All groups share one centre, and each spreads out both ways along 10 directions, with some noise.
(in the rows, 128 means zero)
Some rows, each with its group after it:
[118 124  46 134 130 163 124 104 109  99  99  87 135 100  91 108  75]
Q_195
[158 146 161 118 136 121 125  65 163 119  79 126 118 122 184 160  84]
Q_404
[116 124  94  90 148 143 126  95 124 123 138  87 171 109 130 105 160]
Q_404
[124 112  77  87 143 135 126 109 129 164 148  99 148 128 114 115 139]
Q_5
[132 169 145 159 144 122 141 107 140 151  77 149  72 141  96 159 116]
Q_252
[127 140  88 125 116 113 150  95 144 128  74  99 148 129 150  70 119]
Q_5
[114 140 173 113 155  92 118  82 156 117  73 134 104 106 117 112 120]
Q_314
[160 122  85 130 154 109 137 108 120 124 105 146  37 147 103 127 121]
Q_252
[140 197  79 123 158 133 168 129  88 107 141 114  75 121 107 116 139]
Q_338
[155 116 110 165 114 154 136 130 110  77  63  98 198  94 107 105 136]
Q_338
[101 165 132 169 113 144 159 143 136 146  95  72 210 167 143 130 125]
Q_314
[106 107  94 122 138  73 175 159 149 189 107 124 123 154 125  86  99]
Q_5
[ 91 150 110 146 101 129 130 160 112 155 100 132  74 182 128 155 163]
Q_404
[161 181 193 120 212  97 139  66 132 114  82 134  79 104  96 105 104]
Q_314
[145 131 161  92 146 123 129  99 144 141 105 124 167 100 141 139 163]
Q_252
[132 103  19 109  81 158 119  73 149 160  96  86 155 141 158 103 123]
Q_5
[147 143  64 108 153 155 128  99 109 133 113  92 136  94  51 109 114]
Q_5
[156 128 125 161 152 117 172 155 117 156  92 133 130 143 127 107  87]
Q_5
[111 106 142 134 164 149 106 125 110 174 127 120 118 163 116 117 108]
Q_195
[109 147  75 167  97 159 115  90 117 115  50 118  85 148 127 113 127]
Q_338
[147 100 114  75 155  74 178 160 147 164  97 127 134 102 141 161  74]
Q_583
[123 126  67 129 148 131 150 147  99 108 126  95 148 106  61  89 140]
Q_338
[161 107 135  95 192 100 156 123 128 172 129 127 121 139 142 120 122]
Q_583
[156 124 164 123 157 138  91  98 105  92 112 149  82 112 127 102 117]
Q_314
[128 148 111 142 154 127 144 153  86 133 131 150  55 147 114 107 145]
Q_195
[132 142 139 129 126 114 133  91 163 159  56 115 137 137 125 140 114]
Q_338
[147 166 120 120 135 145 141  97 120 126 109 118 136 105 152 114 105]
Q_404
[103 138  98 100 140 128 124 114 122 132 119 107 129 105  92 105 133]
Q_252
[125 177 104 120 136 137 164 121 127 131 166 126 118 114 162 155 107]
Q_338
[ 71 112  42  89 119  80 159 157 131 119 104  79 140 135 100  84 177]
Q_195
[162 117 118 106 129 172  92 112  90 164 107 159  67 138 132 151 183]
Q_252
[ 81 157  92  97 114 134 114  74 155 103 137 101 127  99 131 139 128]
Q_338
[ 98 120  34  94 103 111 160 150 145 175 127 107 138 108  99 135  90]
Q_314
[137  86 145 132 125 124  97  94 145 177  52 132 100 178 165 117 101]
Q_338
[121 183 120 182 154 149 146  86 133 108  87 136 110 100  56 147 132]
Q_252
[113 117  55 122 138 125 159 127 121 154 120 100 139 130 139  79  89]
Q_404
[135 115 145 134 169 148 144 178  70 139 118 136 126 128 142 122 128]
Q_195
[129 185  67  82 147  97 179 138 125 160 143  75 114 152 114 129 112]
Q_314
[133 174 109 121 142 126 167 125 119 151 102 103 142 138 119 132 176]
Q_338
[120 175 135 124 117 125 122  88 139  96 121 166  78  84 134 138 163]
Q_195
[145 164 119 102 146 138 152 132 107 112 115 108 161  76 108 132 129]
Q_583
[ 86  99  98 129 118 105 154 144 165 206 124 123 146 168 141 144 111]
Q_338
[138 151 161 150 153 122 162 114 133 143  72 147 130 113 154 131 110]
Q_583
[ 97 129 117 154 135 130 150 149 114 151  60 148  89 136 130 153 127]
Q_583
[111 118  89 102 103  96 126 165 118 168 128 117  83 190 127  92 162]
Q_404
[122 180 120 104 149  99 138 150 113 140 131  95 122 128  36  90 126]
Q_583
[120 155 151 156 163 174 111 124  78 146 118 117 105 171 131 106 132]
Q_195
[102 112 151 148 164 103 118 103 142 116 140 135  91 154 148  81  67]
Q_5
[144 194  81 169 182 162 152  72 117  87 180  42 130 187 126 118  71]
Q_252
[ 33 141 112 111  95  96 120 141 120  82  58 111  73 148 173 111 160]
Q_195
[108 173 133  95 148  66 164  82 168  62  98  95 136  99 133 113 177]
Q_252
[142 110 125 147 141  75 164  99 191 167 102 123 165 121 119  76  23]
Q_583
[180 177 122  96 135 119 176 123 123 159  99 125 130 116 171 139 135]
Q_5
[187 161 151 168 137 181 141 111 107 128 109 149 124 117 174 167  85]
Q_5
[142 174 167  75 117 153 112 121 104 140 148 106 181 112 143 116 222]
Q_404
[137 158 183 161 111 143 119 146 126 177  65 136 119 167 121 182 105]
Q_583
[139  94 106 188 145 174 115 124 106 143 111 116 149 153 101 108  90]
Q_314
[128 166 126 124 116 150 122  59 159 104  90 117 166  57 117 142 101]
Q_195
[ 97 110 130 134 143 124 102 106 148 129 108 122 113 126  85 142  83]
Q_5
[123 176 112 117 138 142 131 113  98  96 121 101 118 122 119 103 180]
Q_583
[106 106 158 147 142 107 113 116 137  95  93 112 119 162 144 112 132]
Q_5
[139 143 169 134 151 134 152 152 120 157 120 142 147 114 127 173 122]
Q_5
[167 150 111 137 146 116 166 125 115 107 102 121 103 137 156 116 108]
Q_252
[168 122 121 119 138 121 101 131 110 140 133 130  93 135  49  95 121]
Q_404
[109 121 106 102 153 151 137 137 102 113 196 125 156  83 149 112 119]
Q_338
[214 124 105 143 172 166 146 120  79 137 130 130  99 158 161 125 130]
Q_314
[132 156 139 107 137 143 130 125 111 123 142  83 171 142 144 122 160]
Q_314
[ 86 158 106 157 178 126 152  84 117 114  89 143  83 101 104  69 140]
Q_583
[139 161 122 175 138 169 134  96 131 147 150 176 131  70  54 126 140]
Q_195
[176 108  70  18 181  94 128 142  74 124 175  98  73 125 138  62 136]
Q_252
[ 95 132  70 114 170  84 161  86 135 104 106 127  58 121 145  60 132]
Q_583
[ 83 129 105 123 117 110 130 135 126 109 102 150  80 106 125 124 133]
Q_195
[164 126 205 119 136 129  87 122 105  94 122 137 100 150 178 112 128]
Q_314
[ 66 127  87 155  68 103 151 123 171 128  47 119 165 103 143  84  82]
Q_404
[130  87 124  40 178 110 103 104 154 188 156  93 154 115  74 151 103]
Q_583
[160  87 156 119 121 135 103  78 168 164  85 145 139 138 168 174 137]
Q_252
[153 127 118 137 119 140 132 113 126 123 101 119 140 132 156 119 127]
Q_404
[ 84 129  66 144 133 112 175 122 142 148  80 114 103 148 170 128  73]
Q_404
[206 160 115 138 139 134 154 108 119 106  99 107 120 143 147 148 113]
Q_338
[119 151  58 149 119 136 162 150  93  90 110 107 112 132 119 102 155]
Q_338
[130 143  70 156  93 121 159 116 133  85  94 109 140 125 168  81 114]
Q_583
[209 144 110 104 159 129 153  95 113 139  95  93 147 135 151  89 129]
Q_5
[ 93 163 154 125 165 113 173  84 166 107  62 110 189  63 147 158 110]
Q_404
[134 131  35 147 155 123 160  93 123 131  70 150  47  98  84 110  91]
Q_314
[105 114  91 108 133 151 114  84 139 130 119  95 168 110 115 121 157]
Q_314
[ 50 146 107 129 117 100 125 104 164 143  83 112 112 125  75 124 116]
Q_252
[ 94 168 135 129 141  93 154 146 120 135  87 120  86 155 125  98 142]
Q_195
[123 122  63 145 122 167 142  97 125 149 108 108 109 164 204 145  80]
Q_404
[105  71  86 113 170 154  98 146  86 165 180 126  95 161  91 104 151]
Q_195
[162 146 117 128 132 103 172  97 141  41  76 122 157  64 165 107 142]
Q_252
[128 167 109 105  94  93 162 165 139 156 123  83 117 205 192 147 103]
Q_314

New rows. What belongs after each?
[141 132 116 143 125 132 129 101 141 151  84 127  98 153 149 136  90]
Q_338
[125 132 132  89 174  78 163 134 127 104 108 101 151 107 100  99 184]
Q_404
[118 119 121 120 152 126 114 122 101 127  85 129  97 117 104  75 116]
Q_338
[185  92 100 125 122 185 120 120 127 197 122 124 162 142 138 208 105]
Q_5
[110 135 139 168 148 148 110  73 129  85 125 124 126 116 147  75  75]
Q_5
[ 83 196 149 160 130 150 160 147 103  88 105 141 154  63 110 132 154]
Q_5
[136 128 124 116 119 127 120  91 153 101 108 106 155 103 141 138 105]
Q_338
[166 117 152 112 154 126 154 155 132 185 113 117 192 109 101 158  82]
Q_583
[164 155 156  93 149 120 128 103 123 132  85 159  90  74 116 134 132]
Q_252
[142 136 171 130 180 129 131 129 112 187 126 122 126 180 114 112 173]
Q_583
[ 93 114 181 134 120 118 112 128 160 145  89 132 188  85  94 120  85]
Q_314
[153 158 149 117 153  93 176 113 148 164  91 123 163 106 149  84  92]
Q_5
[145 167  62 113 131 143 164 120 107 131 127  88 124 148 153 133 151]
Q_314
[129 129  60 108 134 151 129 133  90 113 140 116 111 101  97 102 141]
Q_314
[147 154 124 179 114 187 120 100 104  88  85 130 121 118 151 153 104]
Q_5
[103  73 158 155 129 147  96 129 111 168  56 160 118 139 169  83  98]
Q_338
[152 115  94 165 173 131 149 144 111 163 112 136  84 144  66 131  54]
Q_404
[121 130 123 159 101 148 116 113 149 148  77 124 142 127 118 151  68]
Q_583
[134 203 142 108 154  85 180 141 116 106 113 106 145  98  99  71 156]
Q_583
[ 95  84 106  94 164 149  92 123 104 147 154 107 124 138 105 114 140]
Q_195
[ 99 142 131 165 159 128 157 105 121 134  51 165  64 124 158 132 125]
Q_583
[166 131  84 110 122 191 106 133  76 189 180 111 116 182 152 117 146]
Q_404
[157 112 122 142 133 113 144 115 159 168 131 174 111 105 106 146 102]
Q_195
[171 193 133 121 183 108 164 128  92 140 118 109  70 165 120  96 124]
Q_195
[163 103 121 163 142 141 136 131 117  99  91 123 177  96  77 101 129]
Q_404
[ 93 173  80 182  70 127 135  88 158 110  85 156  71 131 118 118 146]
Q_195
[114 114  97 133 115 132 126 123 127  56 107 101 179  66 100 102 107]
Q_338
[126 170 121 199 141 129 147  74 164 119  86 118  95 158 108 159  63]
Q_252
[117 104 146  70 129 118  80  58 161 172 116 124  73 184 218 141 132]
Q_338
[119 131  53  95 110 126 131 119 142 174  92 111 101 119  76 166 105]
Q_5
[125 117 105 121 161 108 154 171  90 117 128 130 111 113 103  74 113]
Q_338
[152  81  95 101 159 114 133 135 117 134 141  99 159 138 102  84 161]
Q_404
[105 117 126 146 167 166  82  48 123  79 158 101 151 105 118  53  90]
Q_5
[112 147 111 140 100 116 124  76 178 137  74 126  98 132 141 156  58]
Q_338
[143  73 108  91 144  73 122 124 158 175  94 101  90 199 121 138 107]
Q_5
[215 189 119 185 140 148 185 120 116 161  48 113 130 164 112 155 121]
Q_338
[126 124  63  76 109 117 111  77 148 125  77  78 122 138 116 125 151]
Q_5
[137  64 119 109 178 101 137  86 172 190 122 129 140 134 139 115  71]
Q_583
[112 104 101 118 113 149 122 115 134 133 101 109 157 127 153 149 146]
Q_583
[164 153 119  61 154  98 131 108 126 122  74  87 107 128  84 151 165]
Q_5
[142 144 175 103 206 100 166 105 136 106  95 111 145 107 138 175 164]
Q_404
[164 145 131 163 117 111 164 113 164 166 107 167 117 128 125 138 116]
Q_195
[156 147 125 113 158 170 118  64 122 130 163 117 145 102 159 102  98]
Q_5
[ 70 121 147 157 118 145  93  84 151 106  80 101 178 122 108 105 141]
Q_314
[114 154 113 130 131 155 114  75 135 155  75 106 134 126 100 127 141]
Q_338
[148 153 129 116 117 147  88  38 147 108  50  97 111 133 134 134 134]
Q_338
[ 68 118  98 122  71 120 100  65 185 161  47 100 117 185 167 146 161]
Q_338
[116  88 124 139 158  68 134 118 170 124  71 129  97 129  54 135  78]
Q_404
[ 98 153 107 118 125 103 135  90 152  97  90 111 112 114 116 121 136]
Q_252
[137 139  37 119 127 146 148  92 124 132 111 108  94 134 139 134 122]
Q_314
[182 118 129  98 149 132 107  69 136 120  86  85 139 144 132 124 126]
Q_5
[138 140  85  90 121  88 158 125 141 105 100 112 103 108 148 125  88]
Q_583
[137 116 105  71 154 108 134 127 117 146 148  90 128 154 149 100 140]
Q_252
[183 123 126 126 174 143 115 101 104 107 128 133  96  93 101 105  32]
Q_338
[ 73 171 133 106 150  86 157 133 135 123 118 125 121  88  99  89 129]
Q_5
[120 167 133 157 175 160 134  55 150 140  92  88 184 101  69 123  89]
Q_314
[107 136 172 108 178  97 104  67 168 145 109  90 131 151  92 110 102]
Q_314
[167 185 133 149 187 114 168  96 129 150  92 114  89 147 104 124  60]
Q_314
[166 174 145 180  96 136 167 102 157 155 100 147 155 155 166 134 184]
Q_195
[128 163 110 145 126 149 111 102 111 102 100 128  58 139 112 151 122]
Q_404
[154 130 170 100 175 144 109  70 141 131 128 102 179  97 116 125 112]
Q_5
[123 160 127  94 152 175 107 104 101 122 114 111 140  72  87 173 138]
Q_583
[147 162  79 165 132 149 174 113  92  72  71 146  78 100 190 116 116]
Q_583
[ 68 173  87  92 137  98 152 123 130 128 150 127  87 100 115  86 135]
Q_5
[161 171 141 117 157 140 119  66 136 123 106 127  88 103 123 147  61]
Q_404
[137 167 132 152 128 130 166 132 133 144  88 109 155 133 140 135  96]
Q_314
[154 131 120 126 170 153 131  99 108 123 144 105 158 115 126  82 122]
Q_5
[172  89 118 154 147 188 149 152  97 142 138 155 206  60 118 149 117]
Q_195
[139 136 111 130 158 155 146 118 114 161 125 116 117 154 157 161 114]
Q_404
[128 128 120  90 128  88 142 140 139 167 119 114 134 140 125  85 125]
Q_404
[ 94 135 111 124 144 114 169 161 129 138 153 129 156  90 119 119  98]
Q_338
[151 121 104  56 167  80 139 135 108 123 166 103  68 170 159 102 163]
Q_338
[141 158 164 104 138  72 146 125 161 158  93 119 115 138 113 127  79]
Q_583
[171 140 107 116 131 162 114  74 127  96 144 103 134 116 156 151 107]
Q_338
[135 156 117 112 155 134 151 114 132 168 135 116 138 127 120 142 120]
Q_338
[100  91  41 117 101 122 152 136 142 110  86  91 186  85 109 118 110]
Q_195
[134 174 184 115 164 102 157 149  91 108  83 158  92  88 160  84 123]
Q_338
[127 120  89 168  82 134 174 181 135 178  89 122 169 153 161 149  77]
Q_314
[124 141 123 115 148 143 128  77 136  86 102  99 181  72 120 118 145]
Q_404
[101 119 126 100 156 104 129 146 130 152 134 122 105 132  85 157 134]
Q_5
[117 119  90 114 103 157 128 146 101 118 138  94 170 141 161 118 188]
Q_314
[128 143 131 107 137 143 114 121 111 120 143  97 149 125 118 114 128]
Q_314
[179 163 153 120 167 111 151 126 108 140 124 150  62 145 152 131 117]
Q_195
[101 150 108  93 135 101 141 119 132 128 130  76 127 165 160 103 126]
Q_252
[144 149  88 145 189 153 162 107  94  78 110 107 136  82  92 115 121]
Q_404
[108 139 142 155 117 114 145 139 132 130 117 157  73 162 194 145 103]
Q_5
[ 83 142 102 117  84 119 116  67 184 149  72  99 129 160 158 157 149]
Q_338
[133 124 145 137  94 102 141 167 144 157  93 146 119 133 148 141  41]
Q_314
[162 101 119 106 169 167 102 102  93 133 141 110 145 120 123 102 136]
Q_338
[174 115 147 124  94 119 170 114 181 140 100 156 217  68 182 173 158]
Q_195
[119 123  89 121 129  98 157 130 149 166  60 102 158 116  70 105 102]
Q_5
[158 161 111 147 129 112 158 123 129 100  70 112 126 115 105 124 102]
Q_338
[105 156  63 109 131 175 107 140  80 183 177 109  92 147  65 104 132]
Q_404
[151 115  55 183 121 160 138 100 120 103 123  93 102 198 173 129  90]
Q_252
[124 168  98 123 133 158 132 112 109 125 126 130 103  95 108 148 113]
Q_5
[112 134 139 137 106 123 158 180 111 131 106 114 181 139 158 115 170]
Q_314
[112 149  97 206 151 119 175 132 143 145  99 114 119 168  78 132  82]
Q_252
[134 168 102 134 105 121 142  86 132  44  65 128  95  86 165 116 129]
Q_252
[ 93 188 115 133 132 134 141  84 150 189  70 119 110 136 100 141 134]
Q_338
[119 122 129 113 138  65 170 150 160 191  96 136 113 149 136 122  87]
Q_5
[185 137  36 116 122 128 125  86 127  34 120  55 125 127  76 125 128]
Q_338
[144 157 151  99 171 123 141 111 127 146 135  84 165 146 128 122 145]
Q_314
[179 170 139 108 193 104 172  81 127 131  84 133  84 121 147 125 144]
Q_314
[196 165 137 130 117 105 172  93 162 137  66 101 150 160 201 141 109]
Q_195
[140 137  95 119 124 127 152 113 139 108 112 139 145  65 109 134 121]
Q_195
[ 89 142 118 128 132 112 123 119 126 151  87  85  99 208 146  96 138]
Q_195
[162 146 113 131 109 106 150 102 150 135  27 107 124 137 139 130  97]
Q_5
[151 143  66 111 170 137 173 135 103 154 129 121 132  84  73 114 115]
Q_314
[116 151 112 160 139 181 159 138 107 141 136 128 198  75 117 130 117]
Q_338
[166  88 115  64 156  89 105 103 130  82 125  85 122 130 115  93 132]
Q_338
